There are 4 hidden switches. A switch that is on adds its own fixed numbers to the row, and there is some noise. The rows also spread widely along 2 directions, which tell nothing about the answers.
Some rows, each with its switches (1 for on, 0 for off) after it:
[-35 -22 -37 -24  -4 -11 -29  10  39  21 -35 -25  31 -16  15 -18 -19 -31
 -25] => 0 1 0 0
[ -9 -23 -31   2   9 -10  -6   7  32  12 -38 -32  47   0   7 -17 -25 -10
 -32] => 0 1 0 0
[-11 -31 -55 -18 -15 -20 -14   8  28   5 -55 -31  73 -19 -15 -30 -20  -7
 -36] => 1 1 0 1
[-17 -11 -70 -22 -25 -30 -17  25  18  27 -48 -16  37 -25 -24 -40 -35   3
  -4] => 0 1 1 0
[ -3 -25 -64 -11 -10 -28 -26   3  51  16 -50 -40  67 -18 -12 -10 -18   0
 -15] => 0 1 1 1
[-53 -21 -55 -36 -22 -15 -41  22  22  34 -33  -8  19 -33  -1 -38 -29 -40
 -20] => 0 1 0 0
[-28 -28 -93 -41 -40 -37 -49  17  50  26 -65 -27  60 -47 -18 -25 -12 -23
 -16] => 1 1 1 1
[-22 -14 -75 -39 -42 -39 -40  16  22  21 -33  -7  37 -48 -14 -41 -24 -24
   6] => 0 0 1 1
[-31 -13 -67 -23 -21 -26 -31  20  32  29 -42 -14  37 -29 -16 -25 -29 -10
  -7] => 0 1 1 0
[-30 -17 -31 -25 -10  -9 -34   5  23  17 -18 -20  18 -20  19 -24 -18 -35
 -14] => 0 0 0 0
[ 10  -5 -49   3 -16 -26  -4  10  20   3 -27 -27  44 -10  -5 -24 -23  10
  -8] => 0 0 1 0
[-21 -23 -46 -21  -7 -18 -22   3  28  13 -36 -24  56 -16 -15 -38 -28 -13
 -26] => 0 1 0 1

New rows. What belongs after each?
[ 16 -18 -10  11  -2 -18   5  -3  12  -8 -27 -38  67   4  -6 -28 -16   8
 -29] => 0 0 0 1
[-14 -22 -70 -24 -33 -20 -43  10  50  13 -43 -24  42 -39  16  -2   1 -27
 -10] => 1 0 1 0
[  8 -18 -73  -4 -22 -31   3  18  23   6 -60 -22  66 -13 -28 -32 -27  11
 -20] => 1 1 1 0
[ -2 -21 -31  -2  -2 -12 -36 -14  69   6 -29 -45  37 -18  31  25   0 -18
 -15] => 0 0 1 0
[-26 -18 -51 -34 -28 -13 -18  13  -4   9 -32 -11  30 -29  -3 -45 -21 -22
 -20] => 1 0 0 0
[-48 -30 -87 -49 -31 -34 -63  17  54  33 -48 -18  41 -46 -12 -19 -25 -34
 -12] => 0 1 1 1
[-51 -32 -86 -55 -35 -27 -59  18  60  36 -56 -17  29 -59   6  -6  -5 -46
 -10] => 1 1 1 0
[-21  -9 -72 -25 -41 -34 -22  24  -4  31 -30   0  22 -38 -18 -53 -37 -10
   8] => 0 0 1 0
[ -28  -17 -102  -42  -47  -33  -23   36   16   26  -57   -1   40  -43
  -36  -56  -29  -13   -6] => 1 1 1 0
[-53 -40 -71 -54 -32 -19 -57  19  35  25 -52 -19  45 -52  -8 -35 -14 -41
 -29] => 1 1 0 1
[-34 -34 -78 -41 -22 -20 -54   8  65  28 -60 -27  42 -39  10   3  -6 -31
 -19] => 1 1 1 0
[-42 -30 -51 -42 -16 -15 -42   4  41  22 -39 -27  39 -31  -5 -22 -18 -39
 -25] => 0 1 0 1
[ -3 -16 -51  -1 -13 -25 -21   9  34  13 -33 -26  38 -17  10 -17 -19 -11
 -10] => 0 0 1 0
[-10 -34 -35  -9   5  -7 -15   3  42   4 -46 -41  58 -10   9   4  -8 -15
 -43] => 1 1 0 0
[-20 -26 -50 -18 -16 -15 -15  14  22  10 -48 -24  51 -11  -7 -30 -23 -14
 -29] => 1 1 0 0
[-46 -25 -74 -41 -24 -23 -53  19  56  36 -38 -17  24 -41   2 -16 -18 -35
  -4] => 0 1 1 0
[-41 -19 -63 -41 -24 -20 -37  23  12  21 -36 -15  41 -36 -20 -53 -32 -21
 -20] => 0 1 0 1
[-22 -43 -44 -28  -5  -7 -41  -8  62   6 -59 -43  68 -20  10  10  -1 -30
 -44] => 1 1 0 1
[ 19  -8 -62   3 -28 -36   6  15   2  -1 -37 -26  60 -16 -28 -40 -32  20
  -6] => 0 0 1 1
[-32 -20 -94 -58 -58 -41 -51  19  26  16 -43 -15  43 -58 -22 -42 -11 -26
  -3] => 1 0 1 1
[-22 -39 -35 -14   3   1 -33   1  74   8 -50 -41  52 -13  31  18   4 -31
 -43] => 1 1 0 0
[-29  -7 -61 -35 -34 -30 -17  22 -21  13 -23  -8  38 -34 -28 -71 -36 -13
  -7] => 0 0 0 1
[-25 -19 -83 -33 -31 -35 -36  16  34  29 -48 -18  52 -36 -28 -41 -24  -9
  -7] => 0 1 1 1
[-12 -24 -25  -2  10  -5 -16   0  40  10 -35 -37  49  -1   7  -7 -21 -16
 -33] => 0 1 0 0
[ -4 -18 -18  -4   0  -9 -12  -2  21   2 -18 -30  36  -6  18 -14 -17 -14
 -23] => 0 0 0 0
[-58 -43 -59 -50 -17  -5 -67   8  63  29 -50 -22  28 -46  28   4  -5 -62
 -32] => 1 1 0 0
[-48 -14 -59 -33 -23 -16 -29  30  -3  32 -32  -2  17 -30 -18 -63 -38 -28
 -14] => 0 1 0 0
[ 16 -28 -34   7  -3 -22 -29 -14  67  -2 -39 -59  67 -15  17  27  -4   0
 -21] => 0 0 1 1
[ -2 -10 -61  -2 -21 -30   7  25  12  16 -47 -19  47 -11 -31 -42 -39  15
  -6] => 0 1 1 0
[-25 -19 -21 -16   0  -3 -32  -3  37  15 -26 -29  23 -20  36  -1 -14 -36
 -23] => 0 0 0 0
[-38 -35 -48 -46 -26 -12 -55   9  36  16 -27 -16  18 -39  28  -5  -1 -48
 -28] => 1 0 0 0
[-40 -13 -55 -31 -21 -20 -17  28  -6  24 -30   3  27 -19 -20 -62 -40 -17
 -14] => 0 1 0 0
[-30 -11 -81 -30 -31 -30 -25  25  20  30 -44  -4  29 -31 -26 -48 -34  -9
  -1] => 0 1 1 0
[-14 -18 -89 -23 -41 -36  -8  26  26  16 -56 -14  43 -31 -33 -49 -34  -2
  -9] => 1 1 1 0
[-18 -35 -29 -21  -9  -1 -35  -6  45   8 -38 -34  41 -21  35   7   1 -34
 -35] => 1 0 0 0
[-19 -34 -91 -39 -38 -33 -44  16  50  23 -64 -27  67 -42 -19 -20 -10 -13
 -17] => 1 1 1 1
[-17 -16 -36  -3  -1 -12   1  16   7   7 -39 -16  47  -1  -9 -39 -36   0
 -23] => 0 1 0 0
[-37 -19 -63 -41 -32 -23 -60  12  44  27 -25 -15   7 -48  16 -19 -13 -42
   3] => 0 0 1 0
[-19 -21 -63 -18 -16 -27 -27  15  40  24 -43 -22  46 -22  -8 -15 -20  -7
  -7] => 0 1 1 0
[-22 -22 -39 -23 -11  -7 -30   1  31   8 -33 -26  32 -26  20  -6  -4 -33
 -28] => 1 0 0 0
[ 18 -20 -66   5 -15 -26  16  19  31   6 -61 -36  74   0 -21 -22 -20  17
 -24] => 1 1 1 0
[-10 -17 -73 -25 -38 -31 -23  17  23   9 -42 -16  44 -32  -8 -22 -13 -10
 -10] => 1 0 1 0
[-30 -41 -68 -36 -14 -12 -56   3  87  24 -56 -38  45 -38  28  25   7 -41
 -21] => 1 1 1 0
[-37 -34 -98 -58 -47 -36 -56  23  48  30 -66 -18  50 -51 -23 -27 -19 -32
 -22] => 1 1 1 1
[-37 -29 -54 -32 -17 -12 -31  13  36  17 -46 -17  38 -28   5 -19 -14 -30
 -27] => 1 1 0 0
[-16 -32 -50 -14  -2 -18 -42   0  79  22 -47 -38  41 -20  19  20  -7 -19
 -21] => 0 1 1 0
[ -30  -23 -106  -40  -48  -45  -28   32   18   22  -61  -17   64  -43
  -38  -50  -22   -9  -10] => 1 1 1 1
[-25 -17 -61 -35 -25 -24 -47   7  40  25 -26 -19  21 -45  18 -16 -14 -30
  -3] => 0 0 1 0
[-17 -30 -33 -21  -7  -4 -36  -3  43   8 -37 -36  39 -25  27   5   4 -35
 -38] => 1 0 0 0
[-32 -20 -91 -35 -41 -30 -33  22  36  28 -56 -14  41 -42 -19 -36 -14 -26
 -12] => 1 1 1 0
[  7 -25 -24   0   1 -12 -34 -17  77   6 -32 -54  41 -17  35  36   5 -18
 -19] => 0 0 1 0
[-36 -13 -84 -34 -38 -31 -30  34  21  37 -45  -1  29 -36 -25 -51 -32 -17
   1] => 0 1 1 0
